The first 10 rows are patterns. Each new row is the sum of 3 different patterns, raised or lowered, with some noise. Before adding, each is slid sideways (what falls off one end comes back at the other) and multiplied by a number that may be negative. Names go in the order of the patterns.
In the rows, 128 means zero.
Known rows, each followed by the names of its patterns:
[116,130,114,137,144,108,128,158,105,138,128,102,127,145,132,133,117,103,134,121,131,134,126,121,135,130,131,128,117,152,138,127,121,130,134,115,129,108,143,134,128,128,128,131,116,138] : T
[151,130,128,137,127,131,130,111,131,134,127,133,127,92,125,113,129,122,129,140,112,139,94,127,117,121,133,137,146,111,129,164,140,133,146,119,113,141,120,144,127,115,123,128,127,132] : C
[146,135,142,118,128,126,133,122,135,127,131,128,137,143,130,129,139,136,120,120,164,129,132,132,117,134,128,134,148,127,162,127,132,145,132,107,109,123,106,114,127,128,132,125,142,120] : M
[134,131,109,107,143,132,115,143,164,96,148,132,150,122,142,126,104,115,124,128,110,127,126,128,126,148,127,119,127,129,150,157,130,145,148,112,145,134,137,129,103,130,130,126,117,130] : E
[116,128,141,123,130,112,124,122,128,130,129,92,143,138,102,132,130,130,164,125,113,131,92,110,129,129,133,126,133,123,128,138,126,118,122,135,125,129,126,149,128,117,132,131,128,130] : G
[126,124,123,164,139,116,110,127,113,132,127,108,117,106,123,135,125,92,129,121,131,122,145,127,141,123,135,131,124,132,127,135,142,134,130,92,145,119,112,134,121,124,140,122,125,128] : S
[130,123,129,140,130,96,120,140,129,127,120,126,112,115,124,150,122,126,125,119,115,118,111,134,118,104,141,122,120,145,144,131,159,159,128,123,153,128,126,130,127,128,133,148,114,120] : V
[136,150,106,119,155,120,145,120,93,138,124,128,132,118,128,154,107,128,130,124,140,142,129,116,122,128,128,127,138,135,128,146,118,121,133,92,117,146,132,111,127,126,123,130,104,114] : Q
[118,142,151,163,138,147,135,139,141,125,121,115,109,142,134,138,150,133,127,131,137,125,113,124,135,149,127,126,145,120,141,145,104,117,125,123,117,126,92,149,139,153,129,126,115,129] : Z
[128,136,125,128,123,137,133,125,159,102,149,134,134,126,127,118,100,135,141,121,148,123,132,108,132,120,133,134,144,128,130,127,119,132,123,125,99,97,121,142,109,137,133,131,132,151] : R

New rows. What belongs after each?
[148,125,137,139,109,137,151,146,137,165,135,155,158,99,127,128,138,138,137,107,178,144,161,166,142,124,175,136,176,166,194,163,155,152,149,188,143,152,146,125,160,130,175,179,108,135] : C V Z
[149,131,106,134,118,124,103,164,131,118,124,130,106,132,101,93,129,105,107,107,95,85,135,87,126,128,156,112,148,137,131,135,116,101,136,132,135,157,98,112,159,107,108,131,108,105] : S Q R
[127,141,86,155,148,134,140,113,158,160,107,160,146,117,137,139,105,105,126,111,123,143,139,100,128,131,138,163,134,140,114,162,119,111,154,127,154,126,181,147,134,109,110,155,131,109] : T C V
[128,121,118,157,132,108,112,135,92,104,129,119,110,126,123,132,122,146,127,123,102,118,136,98,114,98,108,112,114,96,121,116,121,131,121,123,103,106,140,101,127,130,117,126,110,92] : M G S
[99,136,139,124,147,158,112,108,139,159,127,159,140,135,152,131,118,129,137,122,107,139,133,66,100,149,148,127,118,102,127,139,121,174,154,90,141,156,133,120,120,133,81,98,119,126] : E S V
[111,125,125,132,140,108,133,91,120,124,94,129,139,141,137,130,150,133,153,130,117,118,135,136,146,127,96,142,130,118,128,122,146,148,108,139,121,126,136,129,103,136,127,130,116,113] : T C Q
[100,113,127,113,122,122,125,73,111,97,114,116,139,108,120,98,110,75,114,136,114,112,114,132,112,161,154,110,94,117,104,106,116,75,89,102,117,115,129,118,119,102,124,86,138,93] : M S R
[118,151,115,132,136,86,118,139,160,149,135,138,129,151,140,156,102,93,146,147,118,137,135,140,141,125,103,129,128,139,134,124,136,115,94,102,118,145,110,135,144,128,140,152,139,114] : M S Z
[90,113,78,65,121,70,98,91,59,119,131,75,82,83,58,107,93,80,82,70,82,101,91,73,96,77,127,90,100,89,80,87,96,98,62,108,94,95,103,83,87,60,125,62,76,100] : T S Q
[105,110,135,144,158,149,145,138,127,143,107,117,116,77,152,115,150,135,129,116,119,119,78,104,132,133,144,110,138,114,126,121,119,108,119,115,119,103,110,105,123,127,121,92,120,129] : Q Z R
[117,110,110,136,96,158,137,144,135,140,127,145,111,144,151,169,139,153,163,155,135,135,130,117,119,133,137,137,132,134,126,120,142,135,122,132,123,169,148,106,153,124,154,187,104,128] : G Z R
[147,143,82,143,85,114,117,130,125,131,106,111,107,119,97,113,134,105,133,111,140,122,87,146,108,126,98,122,116,104,151,143,145,116,128,122,123,99,133,97,111,156,132,130,112,132] : E Z R
[131,135,109,108,122,124,116,169,109,131,132,151,123,122,114,134,131,133,147,132,145,160,127,145,148,154,149,110,137,139,131,146,144,114,148,147,125,125,113,113,135,159,134,108,135,132] : V Q Z
[102,91,103,113,146,92,130,146,115,101,118,101,119,113,105,112,128,111,88,97,119,120,118,130,103,75,162,130,111,121,99,117,172,110,117,109,108,80,115,110,122,88,99,107,94,111] : M G S
[115,97,90,108,106,107,140,82,128,111,110,152,116,119,120,109,121,101,115,137,116,104,126,143,112,105,135,115,123,81,131,101,129,153,125,106,129,111,110,119,125,120,103,124,124,115] : M E G
[179,184,110,171,157,147,101,169,144,103,140,127,136,102,150,116,133,139,166,134,133,133,108,157,165,136,125,122,109,154,116,148,152,107,138,156,126,124,127,128,137,117,104,154,163,92] : E V R
[117,109,96,95,120,101,131,111,112,114,135,92,123,118,127,122,112,115,102,112,113,111,60,90,100,125,104,114,123,105,101,101,123,113,95,116,114,132,105,95,158,106,149,117,106,119] : C Q R
[133,123,122,114,123,141,112,143,71,161,147,100,132,176,71,118,132,126,111,168,122,116,85,101,119,110,131,144,119,116,142,116,125,118,111,134,122,116,141,120,127,127,130,114,162,112] : T E R
[99,136,144,130,145,170,142,139,146,132,140,124,131,120,115,161,149,194,119,129,149,157,140,150,114,111,152,134,135,120,148,139,160,150,123,121,128,132,126,164,137,157,179,171,117,156] : E Q Z
[136,115,90,104,138,97,102,109,100,91,108,89,110,82,103,106,104,92,97,78,112,111,114,90,130,115,107,114,90,89,119,135,95,90,109,108,61,93,91,120,110,120,125,118,123,106] : T G S
[145,115,123,156,104,128,130,129,132,119,129,117,102,152,133,108,133,131,111,122,89,124,140,123,115,122,113,110,116,118,111,109,146,123,121,163,132,144,157,123,135,103,162,133,118,129] : T V Q
[92,83,99,82,73,115,97,115,95,92,62,86,83,113,114,122,91,101,125,99,99,99,82,81,83,123,102,116,106,111,105,77,124,86,55,100,89,103,118,86,89,83,98,119,90,67] : T S Z
[148,121,107,104,113,122,118,151,97,87,133,149,124,136,103,111,113,105,127,139,98,102,117,112,104,123,113,131,94,97,132,114,106,134,139,118,139,150,68,114,126,109,110,139,141,111] : C M V
[137,126,140,130,174,178,164,129,137,164,140,138,154,169,151,159,136,145,144,123,135,142,133,108,136,137,143,193,113,140,164,155,129,127,141,146,171,133,120,164,136,116,145,126,149,155] : S Q Z
[150,124,152,112,135,135,108,127,147,147,113,167,110,137,132,110,125,151,165,115,128,179,157,158,146,118,151,153,161,184,133,129,179,125,142,150,158,156,157,166,121,135,147,125,145,165] : C V Q
[120,122,122,96,122,144,119,146,184,121,117,178,169,109,141,144,104,127,122,125,113,131,143,111,153,158,113,105,138,119,122,146,123,134,126,104,148,117,91,126,121,128,123,141,109,131] : E S V
[140,123,143,125,140,174,147,155,110,149,157,159,134,137,138,114,141,170,153,147,142,118,99,143,114,138,126,119,160,134,154,166,144,142,135,122,138,145,139,120,147,160,118,130,131,122] : C S Z
[183,95,121,137,145,137,151,147,147,145,87,102,132,118,135,123,103,128,141,149,161,116,127,131,128,74,158,114,123,169,161,143,112,113,182,174,120,168,113,101,173,145,147,138,131,136] : T C Z
[149,117,158,150,143,131,113,170,131,148,133,128,90,142,143,132,129,191,124,132,160,79,117,127,128,128,122,128,124,132,171,163,132,160,139,135,143,129,139,162,127,135,129,138,145,152] : T C M
[128,126,156,160,164,132,160,143,146,120,180,121,118,146,151,105,158,165,164,133,147,142,139,155,149,166,124,134,153,110,150,134,106,141,154,154,170,142,152,143,153,159,145,142,155,150] : T M E
[106,97,167,114,121,100,153,121,119,153,157,147,102,143,133,143,142,133,104,127,120,136,101,115,77,127,123,119,171,126,151,168,134,149,130,110,113,153,115,126,117,166,151,123,135,153] : M E G
[107,109,153,98,121,114,109,127,98,170,101,100,101,121,107,141,150,97,113,99,93,135,87,99,131,124,106,109,118,117,130,98,122,123,138,109,136,173,132,126,132,57,135,107,102,106] : S Q R
[137,152,134,141,125,130,128,142,148,137,145,148,117,130,181,125,136,118,102,138,158,137,154,136,108,148,149,143,153,143,138,150,141,149,151,143,140,162,129,126,134,119,101,120,132,140] : T V R
[128,116,120,131,120,120,115,113,124,124,127,126,142,135,125,121,131,108,104,129,97,126,134,134,105,128,133,92,122,94,111,107,141,95,112,146,154,114,121,89,107,111,143,142,140,116] : T Q Z
[63,124,87,124,122,110,92,104,89,112,103,116,123,94,107,102,104,98,119,106,100,114,81,81,103,95,87,113,91,104,97,81,114,93,112,99,115,98,85,103,100,123,84,67,133,104] : C E G
[115,89,137,127,92,132,126,113,122,141,139,119,122,129,148,125,121,112,146,135,101,132,128,115,155,131,111,110,125,110,91,96,165,103,121,126,102,114,120,129,125,131,151,117,121,127] : M V Q
[149,139,144,120,137,139,126,101,117,116,125,152,125,140,179,123,133,133,78,114,126,136,151,122,134,155,112,146,141,107,128,143,126,117,124,122,144,131,157,139,129,135,116,119,152,118] : G Q Z
[131,94,110,104,111,80,80,119,60,89,103,99,85,101,85,88,95,108,82,85,74,93,81,99,74,90,101,113,100,86,95,86,117,104,87,33,107,96,124,81,98,86,99,102,112,106] : V Z R
[129,116,138,132,135,116,131,153,146,146,140,139,98,104,132,150,131,90,128,115,113,119,124,116,137,131,87,122,147,99,159,139,55,162,124,137,138,141,128,155,120,124,125,129,137,138] : E V Q
[115,115,127,120,121,121,154,84,86,127,112,114,114,93,94,121,130,117,108,94,106,82,135,111,72,118,134,120,117,106,72,106,77,117,107,110,82,140,92,132,121,125,107,133,88,137] : S Z R
[89,85,124,107,70,108,135,112,144,122,101,147,145,99,91,119,100,87,108,113,98,118,90,103,102,113,130,78,70,138,103,103,101,79,77,96,108,130,97,76,98,74,86,90,71,125] : C V Q
[123,117,132,146,149,147,88,161,160,144,132,136,144,87,149,161,146,129,132,132,89,124,140,135,117,152,126,133,130,126,136,121,126,110,122,119,141,116,159,112,149,150,145,140,82,129] : C E R
[155,159,150,109,134,103,131,102,94,101,120,102,110,106,116,103,87,141,87,144,95,116,139,108,119,135,152,114,103,124,134,145,100,138,129,118,111,150,102,119,105,128,109,132,142,163] : C E R
[125,132,90,119,95,115,120,87,119,87,152,111,111,93,96,83,90,125,73,56,80,102,91,104,102,91,121,79,95,126,107,110,97,112,78,107,105,103,101,98,118,118,56,125,91,88] : T C S
[113,171,117,140,131,137,113,137,117,129,110,114,136,131,126,100,105,110,139,158,101,131,140,120,138,127,96,141,135,137,133,131,120,111,93,157,158,150,145,135,125,134,148,151,121,123] : S Z R
[132,117,160,125,157,109,152,157,137,108,147,126,116,133,127,126,120,103,154,131,102,130,138,130,120,155,83,121,118,142,162,131,184,116,112,146,115,110,107,139,108,133,102,113,115,130] : T M R
[116,130,145,133,111,149,134,109,152,95,135,170,155,109,124,146,139,193,130,107,141,130,143,148,134,144,159,103,149,121,129,154,162,143,134,139,143,169,115,145,148,123,138,123,118,110] : T V Q
[132,134,145,166,121,91,138,101,114,134,152,152,139,127,152,143,148,143,117,129,142,136,144,144,137,119,142,137,118,168,129,125,161,145,118,134,106,142,153,130,147,133,73,148,139,107] : T C G
[119,121,124,114,128,110,130,143,127,124,152,142,121,127,145,142,178,124,143,154,114,124,133,140,126,112,134,153,112,117,128,136,103,125,106,152,167,109,134,187,104,165,168,143,123,150] : T C E
[128,161,108,96,97,112,123,148,115,99,117,131,149,148,118,115,116,122,141,117,118,115,136,161,121,139,105,150,102,108,123,119,107,139,148,115,141,128,133,139,92,161,96,101,158,121] : T S Z
[159,118,110,116,152,166,170,107,128,115,65,103,121,94,130,111,130,133,125,119,117,114,91,187,105,132,117,151,124,112,168,110,141,133,104,134,127,129,106,129,115,80,98,121,108,99] : C G R
[135,122,107,156,117,118,155,125,130,153,127,112,129,125,133,131,151,141,114,84,125,123,134,125,118,126,95,129,99,133,92,111,139,137,137,142,141,171,159,160,147,119,140,141,129,155] : C S V
[128,124,97,121,117,101,126,107,95,122,101,102,143,127,106,137,109,112,125,114,117,130,118,106,104,127,100,114,121,94,95,141,123,87,116,120,144,152,113,96,130,104,80,128,128,143] : C G Q
[98,121,137,100,116,135,100,133,119,103,113,135,129,129,82,117,137,105,132,128,112,90,131,112,92,109,116,115,128,157,142,130,144,138,124,110,128,130,98,129,114,119,102,123,96,124] : T M E
[134,82,85,129,66,128,128,119,113,102,117,103,93,122,121,135,116,125,83,104,130,106,100,100,88,99,102,109,148,127,107,118,105,95,85,80,130,111,105,120,123,97,133,133,80,140] : C V Z
[147,150,147,149,137,113,168,119,103,118,107,159,170,136,163,150,113,143,140,157,123,95,126,150,116,121,144,113,136,115,83,136,128,89,132,153,68,161,153,170,134,136,120,110,105,142] : E S Z
[120,137,91,79,103,73,50,126,94,94,89,77,88,83,117,106,110,104,129,88,102,109,79,82,95,85,63,70,45,51,78,86,59,108,80,100,85,96,108,74,96,108,103,92,107,63] : E V R
[178,113,132,153,142,138,148,140,138,151,129,141,148,134,112,157,115,132,140,167,117,133,170,137,134,126,134,136,134,150,163,132,155,160,142,169,146,122,136,143,127,158,133,132,136,144] : E G V
[142,120,110,134,123,115,131,129,148,121,117,143,113,141,111,79,137,122,97,110,122,125,143,87,106,120,111,119,156,139,90,128,117,126,109,124,128,98,108,120,111,106,106,124,137,145] : E V Q
[118,89,129,141,107,141,155,143,157,131,143,140,136,143,136,152,147,134,122,156,92,106,150,101,107,133,94,139,135,102,184,140,135,133,159,136,139,133,160,154,119,143,154,124,115,172] : E G S
[92,158,192,108,170,148,96,131,152,136,139,99,124,137,122,121,130,137,122,114,87,122,130,118,149,182,102,147,140,174,113,153,109,118,117,134,134,109,156,98,155,123,156,116,126,135] : T E R
[113,105,107,150,118,132,117,115,154,139,133,148,131,129,119,129,142,151,142,141,134,125,105,151,121,116,113,127,95,131,151,125,136,134,151,137,123,144,148,93,135,137,141,164,110,120] : E G R
[68,142,160,115,113,144,143,177,123,124,132,108,127,122,120,164,140,114,98,132,137,140,118,119,133,134,132,123,130,144,114,129,168,132,110,101,137,133,127,130,97,107,97,125,123,135] : G S Q
[117,136,126,91,161,126,108,106,143,119,120,117,134,108,118,123,113,122,96,130,125,116,103,146,118,153,124,127,125,127,133,151,134,139,153,140,94,131,130,111,142,123,114,154,125,120] : T C S
[89,142,114,129,116,160,162,124,124,156,159,133,153,128,148,114,151,169,133,121,167,116,128,130,133,138,138,147,139,129,117,139,134,139,139,140,143,130,137,136,151,108,168,159,124,142] : T C E
[131,140,142,101,110,110,128,130,125,133,123,81,124,105,141,123,114,137,152,156,133,160,145,114,130,134,138,124,130,115,109,117,117,138,116,123,126,124,138,106,117,135,98,155,114,107] : T M S
[141,103,123,139,103,102,88,72,97,130,109,104,115,116,134,123,108,111,78,129,148,112,132,100,115,75,144,103,101,111,118,137,102,131,145,115,93,131,140,95,139,135,130,136,104,111] : C S V
[116,114,135,147,135,139,125,155,162,130,127,149,128,158,141,146,118,143,121,145,157,130,150,132,151,106,152,96,125,149,136,106,133,155,104,138,143,109,134,125,162,128,146,153,113,125] : T C R
[92,140,115,97,143,116,146,144,138,135,166,160,131,123,170,115,123,117,123,117,92,171,103,109,106,126,112,136,147,135,130,128,128,127,108,127,109,78,113,137,117,126,101,61,111,94] : E S V
